There are 2 nested groupings, the coarsest first. Each group lies inside one group of the grouping before and may be the whole of it. The rows also spread widely along 3 directions, which tell nothing about the answers.
In the rows, zero is written as 128.
Some rows, each with its group in each grouping after it:
[ 86 164 102 130 129 140 107 136 138 123 112  63  98 111 101 104 129 111
 146 149 115 100 113 150 123]	Guvap nuro
[ 93 143 116 104 140 147  96 147 141 113 115  87 112 117 104 130 152 147
 142 140 120 145 102 174 126]	Guvap Zude
[ 88 155 101 189 105  90  97  92 156 132 131  53  93 143 105 104  85  83
 140 153 121  41 133 103 111]	Guvap Kivu
[ 86 109 103 168 107  83 121 133 153 179 121 114 116 105 119  93 132 132
 139  95 136 101  90 122 151]	pomes Tole
[126 133 109 149 123 127 150 152 140 167 123 130 149 121 122 151 107 132
 103 127 141 116 149  95 116]	nofi kel
[150 118 123 103 128 156 141 171 135 171 138 180 193 123 127 150 138 193
 106 118 132 163 129 129 121]	nofi dogu
[135  99 127 145 134 123 167 116 133 179 123 137 139 125 120 141 118 133
 134  97 117 118 126  98 121]	pomes gosu
[ 98 154  98  86 141 148  98 162 140 111 121  94 127 123  95 111 148 151
 142 152 118 166  99 190 123]	Guvap nav
[101 139 104 184 138 138 152 158 135 130 115  74  76 121 103 131 105  65
 139 110 122  75 165  99 126]	pomes porit
[170 131 122 124 142 161 169 147 105 148 148 148 164 140 117 202  85 158
  90 136 117 128 184  55  89]	nofi rivus
[105 125 112 120 136 132 139 173 136 153 105 122 108 111 107 112 154 139
 139  86 124 148  93 160 151]	pomes nal
[119 121 113 140 143 143 152 159 124 147 112 121 106 127 107 142 120 116
 130 104 115 126 136 110 129]	pomes nal
[187  89 137 162  86  86 162  70 138 215 167 189 206 151 164 165  69 192
  94 119 137 107 130  31  93]	nofi rivus
[ 71 154  93  80 141 142  83 181 152 112 103  86 115  98  98  77 178 162
 147 134 129 182  66 242 154]	Guvap nav
[143 107 117 133 156 157 148 152 114 155 134 137 134 133  94 166 107 135
 125 124  97 128 156  73  96]	pomes Tole
[132  84 111 136 116 123 149 147 145 174 132 149 131 127 127 112 152 163
 140  88 128 150  91 143 139]	pomes porit
[109 137 112 178 141 131 142 141 122 146 126  92 101 123  94 150  85  86
 127 126 113  74 165  62 110]	pomes Tole
[102 145 110 142 120 114 100 115 150 125 125  86 126 134 113 112 101 124
 137 152 124 111 111 144 108]	Guvap nav
[117 155 101 138 140 153 150 177 129 144 111 117 136 120 106 170 110 122
 100 133 136 123 164 104 118]	nofi kel

New rows, each followed by its group in each grouping:
[ 98 119 115 152 129 112 155 134 138 166 112 114 113 108 116 113 136 121
 142  94 133 114 105 129 149]	pomes gosu
[ 80 196  99 179 143 137 110 130 134  83 117  27  77 132  84 133  67  40
 137 171 114  53 181 113 101]	Guvap nav
[121 137 119 134 122 132 135 169 140 158 132 142 160 119 124 133 123 157
 112 115 140 120 131 126 141]	nofi dogu
[150 135 122 122 140 149 156 154 116 154 132 143 157 130 120 177 100 160
  99 129 127 130 161  84 113]	nofi rivus
[ 94 117 119 168 116  94 153 119 151 172 118 112 114 109 126 105 126 114
 145  89 138  97 104 123 150]	pomes gosu
[ 93 159  94 138 134 136 138 191 136 138 105 106 117 102 111 134 127 130
 111 128 149 130 145 141 138]	nofi kel
[105 143  99 147 123 119 138 166 148 160 112 121 136 110 118 133 125 133
 114 119 149 120 127 127 134]	nofi kel
[109 103 118 110 141 131 152 149 135 170 111 140 132 106 114 121 157 156
 143  82 123 152  96 154 147]	pomes gosu
[101 117 119 144  87  78 115 154 169 190 130 163 176  98 148  77 157 186
 123  92 170 127  58 173 171]	nofi dogu
[117 151 111 154 119 120 109 103 144 127 135  86 125 140 111 130  80 108
 135 161 116  98 136 108  89]	Guvap nav
[121 109 112 157 128 132 146 154 142 156 124 118 115 128 113 124 133 126
 143  94 122 121 123 120 128]	pomes porit
[115 139 115 113 132 147 133 186 143 157 125 152 166 106 119 126 149 169
 118 111 149 145 116 157 150]	nofi dogu
[136 134 119 107 143 168 146 187 124 150 134 154 174 118 112 157 133 167
 110 127 134 149 151 127 131]	nofi dogu
[102 111 123 148  83  69  85  84 174 165 129 114 137 119 146  92 138 164
 143 116 143 119  43 162 139]	Guvap Zude
[105 130 110 157  92  80  98  89 160 156 133 104 140 135 135  96  99 135
 136 143 131 102  91 135 113]	Guvap nav
[140 118 116 102 117 128 138 160 132 176 132 161 175 114 138 137 147 207
 103 104 143 166 101 133 138]	nofi rivus
[109 148 118 147 126 132 139 168 137 150 129 133 152 111 115 134 115 133
 116 119 141 104 141 122 137]	nofi dogu
[140 148 119 189 115 115 161 108 119 157 148 112 139 141 127 179  54 112
 104 136 130  57 192  29  99]	nofi rivus
[127 136 125 174 106 111 144 134 144 166 143 133 162 122 130 141  92 137
 109 122 141  83 143  88 126]	nofi dogu
[114 124 119 158 139 130 163 128 127 163 118 114 116 122 113 145 108 103
 138 101 116 100 148  93 118]	pomes gosu
[171  76 140 187  94  88 177  54 139 213 152 159 160 152 148 164  70 134
 126 100 110  87 139  26  85]	pomes gosu
[143 113 117  98 116 145 116 115 135 167 130 130 154 130 128 123 142 185
 134 145 104 162  80 140 101]	Guvap nuro
[129 113 116 151  79  84 110  72 156 186 136 119 146 133 150 100 115 156
 139 141 116 105  64 120 111]	Guvap nuro
[170 139 126 129 151 177 175 142  95 144 146 136 158 149 109 216  69 143
  90 149 110 118 204  30  74]	nofi rivus
[124 115 121 204  57  37 102  32 176 179 149 109 151 153 160  92  61 126
 135 144 136  55  92  88  99]	Guvap nav
[152 102 115 173  85  86 149  99 157 205 141 164 182 135 159 149  87 160
 103 120 147  99 122  65 106]	nofi kel
[128 141 112 105 128 151 117 125 131 137 127 104 129 129 113 134 126 144
 138 155  99 129 115 125 101]	Guvap nuro
[ 98 168 101 154 140 142 145 186 135 130 108  93 120 109 103 158 107 104
 109 131 146 108 165 111 124]	nofi kel
[ 94 169  94 113 171 171 106 164 123  87 117  61  85 142  71 139 129 106
 143 165  91 115 162 154 109]	Guvap Kivu
[142 148 113 100 157 176 155 180 107 132 124 131 147 128 103 179 122 166
  98 128 126 156 167 105 122]	nofi rivus
[ 62 181  95 179 113 115 105 125 147 118 112  28  74 104 104  94 107  67
 149 153 119  50 126 132 129]	Guvap nuro
[122 134 115 169  99  88 108  78 155 145 139  93 136 149 127 127  69 109
 133 156 120  84 127  95  86]	Guvap nav
[109 144  99 136 126 130 143 168 141 156 114 123 142 110 120 140 125 144
 113 119 147 134 132 127 133]	nofi kel
[135 160 121 224 101  95 123  46 136 130 148  61 113 166 118 165   4  44
 120 181 109  12 194  22  54]	Guvap nav
[ 88 134  95  78 168 174 133 227 120 122  89 118  84  97  84 106 194 149
 145  89 123 194  93 204 174]	pomes nal
[116 112  98 112 156 164 146 191 129 137 113 122 107 117  99 129 167 148
 143  95 124 166 118 162 143]	pomes porit
[126 106 109 131 147 143 135 165 121 159 124 134 132 117 102 138 139 154
 131 113 112 139 123 109 119]	pomes Tole
[ 97 122 105 174 121 105 128 141 137 163 123 101 104 112 105 116 113 108
 138 111 125  89 124  92 132]	pomes Tole
[130 131 124 113 137 147 114 117 127 122 128 104 125 140 107 157 118 144
 133 147 104 135 134 128 100]	Guvap Zude
[133  89 112  96 144 149 132 164 123 177 122 154 146 118 102 135 154 184
 133 109 109 174  98 129 123]	pomes Tole
[108 144 111 172 141 132 150 154 128 140 111  86  82 124 101 142 100  74
 133 113 112  81 159  98 131]	pomes nal
[131 127 108 152 123 124 147 150 142 168 124 137 152 123 126 156 103 136
 103 125 141 117 141  97 120]	nofi kel
[122 137 111 125 113 113 140 149 136 168 125 134 155 115 133 127 130 171
 109 106 154 124 113 122 142]	nofi rivus
[133  84 112  69 142 156 138 180 129 168 112 174 146 117 116 124 191 209
 133  83 121 216  67 187 155]	pomes nal
[135 137 117 146 117 126 116  93 135 134 142 101 144 151 119 144  79 121
 127 161 104 109 137  99  74]	Guvap nav
[150  94 116 165 114 118 154 123 137 177 135 139 131 138 129 138 108 135
 134  98 121 117 126  88 105]	pomes porit
[126 153 112 130 138 159 124 120 117 134 123  87 117 135 103 146 106 118
 132 163  95 105 143 100  88]	Guvap nuro
[140 137 106 107 156 182 155 189 121 143 118 141 151 125 105 180 126 153
 102 137 123 160 164 112 109]	nofi kel
[ 97 159 107 143 124 121 135 164 141 144 116 107 119 107 120 122 125 141
 109 117 152 103 132 131 151]	nofi rivus
[107 132 103 153 142 146 155 175 131 134 116  95  91 118 102 126 133 103
 142 100 121 112 136 131 135]	pomes porit
[130  94 121 119 136 125 163 135 132 185 122 155 139 117 116 135 139 159
 136  91 120 148 103 122 130]	pomes gosu
[136 137 114 122 132 137 150 158 118 156 131 138 154 122 121 158 115 166
 103 122 137 131 148 103 124]	nofi rivus
